The first 9 rows are patterns. Each new row is the sum of 2 different patterns, raised or lowered, with some noise. Before adding, each is slid sideways (what falls off one end comes back at the other) and multiplied by a number that may be negative. Names go in the order of the patterns.
Some rows, each with the names of its patterns after it:
 17   5  11  15  -6   4 -10   9   3   1 -11   3 -10  -2 -15  12   9 -14 -13  -4  -4  -2   4  -6  -7 -13  -7   5  -2   8   4   4  10 -10  -5 -13  -1  -9  -9   6  -6  15   8  -7 -16 -> (0)
 13   7   3  -9  10  13 -12  13  -4  16  -7 -11   2  -6   5 -15  -3  17   6   0  -2   4 -16  -7 -14 -17 -11 -15   0  -4   7 -16  -3   8 -10 -13  -8 -12  -9  14  16 -13 -12   7  -1 -> (4)
 16  -3 -11 -13 -10   4  -9   9   1  14  14  -5 -10  10  -5   2  12   0  16 -14 -13 -13 -15 -16  -2  14 -16   9  -5   0  13 -13  -3 -13   8   1 -15   2 -10  -5  -3  14  13 -16  -6 -> (8)
 17  13 -15 -11  16   0  10 -15   9   5 -13   6  14 -11   0  12   0  -8   3  15   6  11 -16  -3  11   1  17  -1  -3   6  -9  17  -2  -9  -3  16  -4  17   3   0  14  -6   4  12   1 -> (7)
 18   7  10  -4  11  -5  12  -4 -12 -14   6  -2  12 -17   8  -7  -1  10  11  12  11  15   3   6   0 -10  -5   6  -9 -10  -7  -4  16   4   6 -16  10  16 -16  -5  17  11 -11  -4 -10 -> (3)
 -1  -4 -16   0   1   3 -10  13  -6   4  11  -2  15   2   2   2 -13  -1   6 -14 -12 -13  13  16  12  -8   1  11  -5  14  -6  18 -16   9   3   7   5   3 -11   3  -3  -4 -16  -1  12 -> (1)
 -6 -13   3   9  16   8 -10  12   1  -5 -10  16  16  -3  10 -17  14  -9 -17 -15  13  -3  -3   0  15 -13 -16 -16   0  13  -1   0  11   6   4   0   2  13   8 -14  11   3  15   7   2 -> (5)
  0  12  -7  14  14  -9  14  -3   4   2  -9 -17  -2   9  16   6  -8  -4 -14   1   1   6  -8  12 -15  18 -14  15   0  12   0  -5   9  -2 -17  10   4   6  13  -7  11  -9  10   3   6 -> (2)
 -3  16  -3   2  -1  -6 -11 -12  10  13   4  -5 -11 -17   6  11  14 -14 -16  -3  16   5 -14   4  -7  17  -1 -10   5  -4   2 -12   3  16   7 -10  13   6   8 -10  12 -17  -7  10  11 -> (6)

New rows, each followed by the names of its patterns:
 12   0  -9  -7   7 -16  -8   0  -8   0 -20   6   2  13   2   8 -12  11   5  -1  22   1  14  -9 -20  -9  -6 -24 -12   0  -1  20   7  -6  10   1  -6   2   0  16 -24   8  -5   2   3 -> (8) (1)
 -3  -5   1 -26   3 -21  18 -22  -2  23   7 -20  11 -14   4  -9  13  -3 -26 -18 -23   2 -14 -16  -9 -17   7   6 -13  16  -7   7  11 -16 -20  -3  -1 -14 -18   2   9 -22 -23   9 -14 -> (7) (3)
-11 -18   7  -2  11 -16   1  12  -4  11 -16 -14  -8   2 -13   8  -3  -6  -1 -17   8  -1  -7   1   3 -22 -12  19  -9  -2 -32  -2   6 -27   0  12 -10 -16  -4  -4 -21   8  -1   7  17 -> (7) (5)
 -5  -4  -5  -2  19 -16   8  -5  14   3 -14 -16   1  -3  -9  -2   2  17   9   3  -3  -3   0  -6   1   8 -13   7  15   2  17   5 -12 -14  -2   6  -4 -13 -21 -17   4  16  -1 -18   8 -> (4) (1)
 20  -3   4   2 -18   2   1 -16   4 -20   0  -1  22   2 -17   4  -2  -1 -14  18  11  13  -6 -16   4 -10 -31  -8  13 -13   3  12   7  25   5   8   3   7   4 -19  18  -6 -12   7  25 -> (4) (8)
 20 -25 -15   9  -3 -32  -1  17  12   1 -32 -10 -13 -14 -19  -6 -15  -5 -11  -4   3 -16 -18  -9 -19  -3   1  -1 -17 -23 -30 -25   1 -21  -8   5   6 -26 -16   4 -11  13 -32   0   7 -> (3) (5)
 17  -9 -22  -9 -12  34  10  -2 -14  -3  18 -11  -8  28  -4  -6   8  -5   5  14  -4  -4  13 -16  19  -6 -21 -12  -8 -12  29  -4  -6  -5  -8  28   3   9  26  12  -7  19   3 -19  -2 -> (7) (3)
 22   1   4   7 -11  29  15  21  27  22  18   1  12 -11  21   5  -1   8  14  20 -11   7  29  -4  15  19   8 -14  -5  31  15  -4  -2  14  27  16  12  13  -5   8 -15   3   9   9  -6 -> (8) (7)
 14 -16 -14 -27  -2   6 -21 -18   2  -8 -26  -8 -20  15   1   4  -5  -6 -18  -8 -14 -29 -30   2 -15  15 -20  -6 -29   3   6  11  15  -3   9 -14   4  -6 -17 -22   0 -26 -21 -27  -3 -> (0) (3)
 14 -12   1 -25 -27 -24  -6  -5 -17  -1 -13   4   2   2  11 -23   3  -4  -7   9 -21  12 -19 -19  -5   4  14 -33 -12  27  -1 -14 -19 -10 -14 -18  -7 -17   1  -3  -9 -16  13 -22  -4 -> (4) (8)
-15   8  -9  14 -12  -5  12 -14  -9  -1 -11   4  15  -3 -20   0   1   3  -6   9   2 -20   8  16 -20   5   3   7 -15  -9   8  -3   8 -26  -8  16   2   8  -5  -2 -10 -15   0 -16 -17 -> (4) (7)
-1 16  9 -9 -8 14 26 -2 -9 20 -1 10 -4 -8 13 -3 13 -3 19 26  7 -9 23  7 12  8 14  5 -9  4  5 -7  6  2 16 -7  7 -6 -3 22  5  7 -7  4 -7 -> (8) (6)
 12  10  25  11 -12   3  26  25 -12  -9 -16   4   1   4   0 -18  20 -21  20 -15   8   8  -1   7  10  14  10  -6  12   6  -3   2  21  24  15  18  11  25  -6  13  -3   8   7 -15  11 -> (4) (1)
 22  11  28 -10  -5 -10 -21 -17   5   4 -22   2  -7  15  15  -4 -16  -1  21 -14 -17  18   2 -14  -6   4  28  -8   5  11   8 -14  -1 -12  -6 -20  13   0  23  -4   4 -14   9   5  12 -> (8) (3)
 26   3  14 -21  -5  -7   7 -12  -6  -8 -14 -10  -4  21 -21 -16  -9  -8  -5  13  -9  -5 -10   6   5 -12   8   7  16   9 -11  -7  -5 -12  -4 -11  -3  -4   2   6  -9 -18  27   4   6 -> (0) (1)
48 35 39 24 37 16 28  7 42  5 16  9 21 44 23 33 24 27 37  5 10 46 27 22 13 13 37 32 25 27 24  9 43 10 16  9 29 30 50 11 26  6 20 41 39 -> (3) (2)
44 31 21 20 26 22 27 31 42 24 49 24 37 17 28 23 32 29 30 27 33 28 26 37  7 18 30 34 16 27  7 24 13 24 23  5 37 13 27 19 43 36 18 19 17 -> (4) (2)
 -7  -8  -2  16 -17   2   4  -6 -13  -2 -15 -13   2  12  -3 -19 -11 -21   9  -1  -8 -10  -8 -14  10 -17  13 -16   7   3  -5  -9  -3 -27   2  -1 -10   9 -12  -6 -11 -10 -11  12   5 -> (7) (2)
 22   6   7   8   6  17   5  20  26  15   2   5  11  -1   6  28  13  14   8  -4  10  14  -4   1  -2   5  12  -2  11  25   3  15 -10   1  -1  15  14   1   7  -8  14  25  -5  -3  27 -> (0) (5)
 -5 -23 -23 -18 -30 -17   0 -10 -22 -21  -6 -16 -34 -34 -10  -1 -32  -5 -18  13  -6 -20 -11  -7 -27  -3   0 -22   3 -19 -27 -36 -30 -34  -2   3 -36  -5 -29 -12   2 -29  -8 -38  -4 -> (8) (7)
 -8   7 -15 -29 -17  -6  -2 -35 -12  13   4  -4 -15  -1 -31 -18 -33 -34 -17 -17 -18 -10  -6 -33 -13 -15 -10 -13 -10 -12  -8   3  -6 -10 -28  -1 -12  -8   3  -7 -10  -7   0 -12  -2 -> (4) (8)
  8  -5  -6  22  -8  19   2  -5  -7 -22  -9  -5 -16 -16 -13  18  19   6  -2   8  14  -3   1  -9  11  -4   0  -9  17   8 -10 -19  11  -1   3 -28  -6   3   1 -12 -11  -9   3  11   0 -> (3) (1)
 13  39  31 -14   7   2  22   0  30  19  32   4   6   5  -2 -15   7   3  17 -10   3  -6  20   7  15   4  11  19  17  25   5  -9 -12   6  10 -13   1   9  31  -3  -3  -3   6  38 -20 -> (3) (5)
 25  22  -5   3  18   5  10 -21   5  11 -19  -2   7 -12  14  15   6 -19  12  27  -8   7   0   7   2   0   8  15   4  15 -11  26  -5   1  -5   5 -15  21   1  11  -1   2  -1  11  11 -> (7) (3)
 -3   8  12   0   7   3  21  -3 -20  19  11  15   8   2 -10  -9   6  16  19   2  -9   4  -3  -8 -17  20  17   6   9 -10  18 -15 -13 -26   4   1   8 -14   9 -22 -26 -11  -4  19  -8 -> (0) (5)
  7  15 -16   8  -2  14  -5 -17   0 -10  14   2  14   7  -3  -3  -1  16  10 -18   6  -8  18 -12  28   9  25  17   7  23   0  -8   5  19  10   7   5  22   3  21  13  -5 -11  25   7 -> (4) (2)
 -6  -7  17 -16  17  11 -10  -1  -1  16  -6  13   1   6   1  16  22   8 -11  18 -23   9   9   3  -4  31  -7  17   3  -5   3 -15  15  24   6  10   1 -29  -3  27  14  -4 -28   7  20 -> (7) (6)
15  8  3  7  4  6 14  8 -2 -8  8 -6  5 24  7  3 -4  5  2  1  6  0  4  7  0  2  2 -5 -1  6  7 -5 16  7 -3  4 33  4  9 26  3 21  4 17  4 -> (0) (4)
  4  -9  29  -3 -17  -6  31   8  13 -10  16   4  -7   8   4  15  10  -4  32   8   1   3  23  13  28  -3  16  21  14  16  18   2  11  21  -2   9  28  -5  27  -8  10   2   7  26  16 -> (7) (5)
  4   2  16  -7   8  -7  20 -13 -16  15  16   5   7   4 -17 -10  11  15  -2  -7 -11 -16  -9  -1 -19  -4   8  -1   0  -7   9  -1  -1 -13 -14  13  12 -31 -12 -13 -15  -1   3  10  -2 -> (0) (4)
  8   5 -19 -11 -21  -5  12  -4  10 -29   6  18 -13 -18  16  -8 -13  -5 -21  16  -1  -4  -7  -8 -16  20   3 -25 -13  -5   9   0 -20  15 -13 -15  15   7  -3   7  18  -2 -10  -7 -19 -> (7) (3)
-24   8 -20 -19   0  -1 -12   0 -25  -5 -15 -21 -15 -23 -15  -3 -30 -15   2 -10 -22 -20  -8  10  -8  -3  11 -13 -30  10 -15 -16  -9 -11  -4 -19  -5 -23   2   2 -20  -4 -19  -6 -16 -> (8) (7)
 16  14  38   0  10  16  20  -6  29  13  -6   6  11   1 -12   5  -2  27  24   6   7   5  21  21  10   9  -6  11  33   8 -14  30   2  -2   4   9  21  17 -11   7 -10   4  18  27 -10 -> (7) (3)
  6  19 -17  -2  -5  11  -4  12  -4  13 -13   2 -13  -9  -9  15  17 -25  12   1  17  14 -11  -3   0  -3   9 -16  -5  -5 -17  -3  12  13  -2  -3  11  12   4   1 -19  -9 -16  17   1 -> (8) (1)
  8  17   7  28  -9  -9 -14 -12   0   5  30  -3  20  14  -1  16 -13   5 -12   9  17 -10  25   7  -2  -9  37  25   4  17  19  10 -11   5   3  14  -9  20   1  20   8  16   9   5  -9 -> (0) (8)
  0  13   7  -3   3  24  11   7   7   9  29   8   6  -3 -10  16  24  -8  14 -14   0  22   9   5   7  -6   8  17  -4  22   8  11  -1 -11  10  32  21  -1  12  -2  28   8  15  26   1 -> (0) (7)
 16  -9  23  -3   5  14  -8  -1  -3  -6  18  19   2  13  -6 -23 -15 -23 -26  -9   1 -12   6   3 -13  10  -2  -9 -20   1  -7 -18  14   9 -14 -12  19  12  -1   3  17  -8   1   2 -17 -> (4) (8)
-38 -29 -11 -14 -39 -17  -8  -2   7 -31 -15 -17 -12  -2 -32   1 -35 -12 -15   3   1 -26 -29   1 -19 -27 -38 -24  -1 -23 -10 -26  -1  -3 -16 -31   5 -25 -11   4 -16  12 -25 -24 -24 -> (8) (1)
 21  13 -14   5  22  15 -16  17  -1  10  21  11  10  12   1  -5  -5   3   3 -13  18  14  -2   0 -16   1  19  24  27   5  -7  -8  30   3  -3   8 -10  28   6   7   3   0  18  -7  13 -> (8) (6)
-24 -16  -3   5  26   0   1   4  12  -7  16 -15  24  -7  -8  -3   4  18  -3   6  14 -18  -1   2   0  15 -16  19  -7  -5 -11  14   1   6  -5 -25  21 -20  -8 -13   9   8  15   4   4 -> (5) (2)
-11   8   3 -14   8  -9  33 -10  15 -12  16  22 -13 -14  19   8 -14 -18 -10  29   6   7 -18  12  -4  15 -13   2 -18  10  10  10  -1  10  -3   2  -2  10  17  -2   3  -9  19  16   4 -> (3) (1)
  0   8  28  22  11 -12  16  -6  -8   8  11   3  16  -8   0  15  -8  -6 -15   7  14  14  11  -5 -14  -3   6  23 -14  -7   8  24  -3 -17  11  -7  31  -6   6  22  14  -2  -2  10  16 -> (5) (6)
-21   3 -16  -2  18   1 -19  16  -1   9 -13 -27  -9   3 -11 -12  -8 -24  16 -10   3 -10 -11   3 -12  -7  19  -9  -8  11  14  -9 -12   6   0   4  -5  -9   8  11 -21   3 -17 -10   3 -> (7) (1)
  2 -29 -26  -8 -25  14 -18   9   8  13 -13 -10  -2 -19 -28   8  18  -6 -11 -28 -17  -3 -22  -6 -18 -12 -11 -12 -18  12 -17   0 -31 -21   0   7   7  -9 -14 -27 -11   5 -11  -4  -8 -> (0) (5)
 27  19   4  -3 -13   3  14   1  -1  21  11  15  21  19  20  27   7  27  18  14  15   8  20  -9   1  34  32   6  -8  33  16  16 -13  21  19  12  12   0  16   7   5  10  20  11  -2 -> (3) (5)
  0 -25   4  23   6   4 -26   1   6 -14  -3  -7   8  -5 -24 -13  16 -21  -9 -20   1 -13  17  14 -12 -17 -12 -21   9 -13  -2   7  15  -4 -22 -10 -13  15  -3  20   6   1 -22  12  13 -> (5) (6)
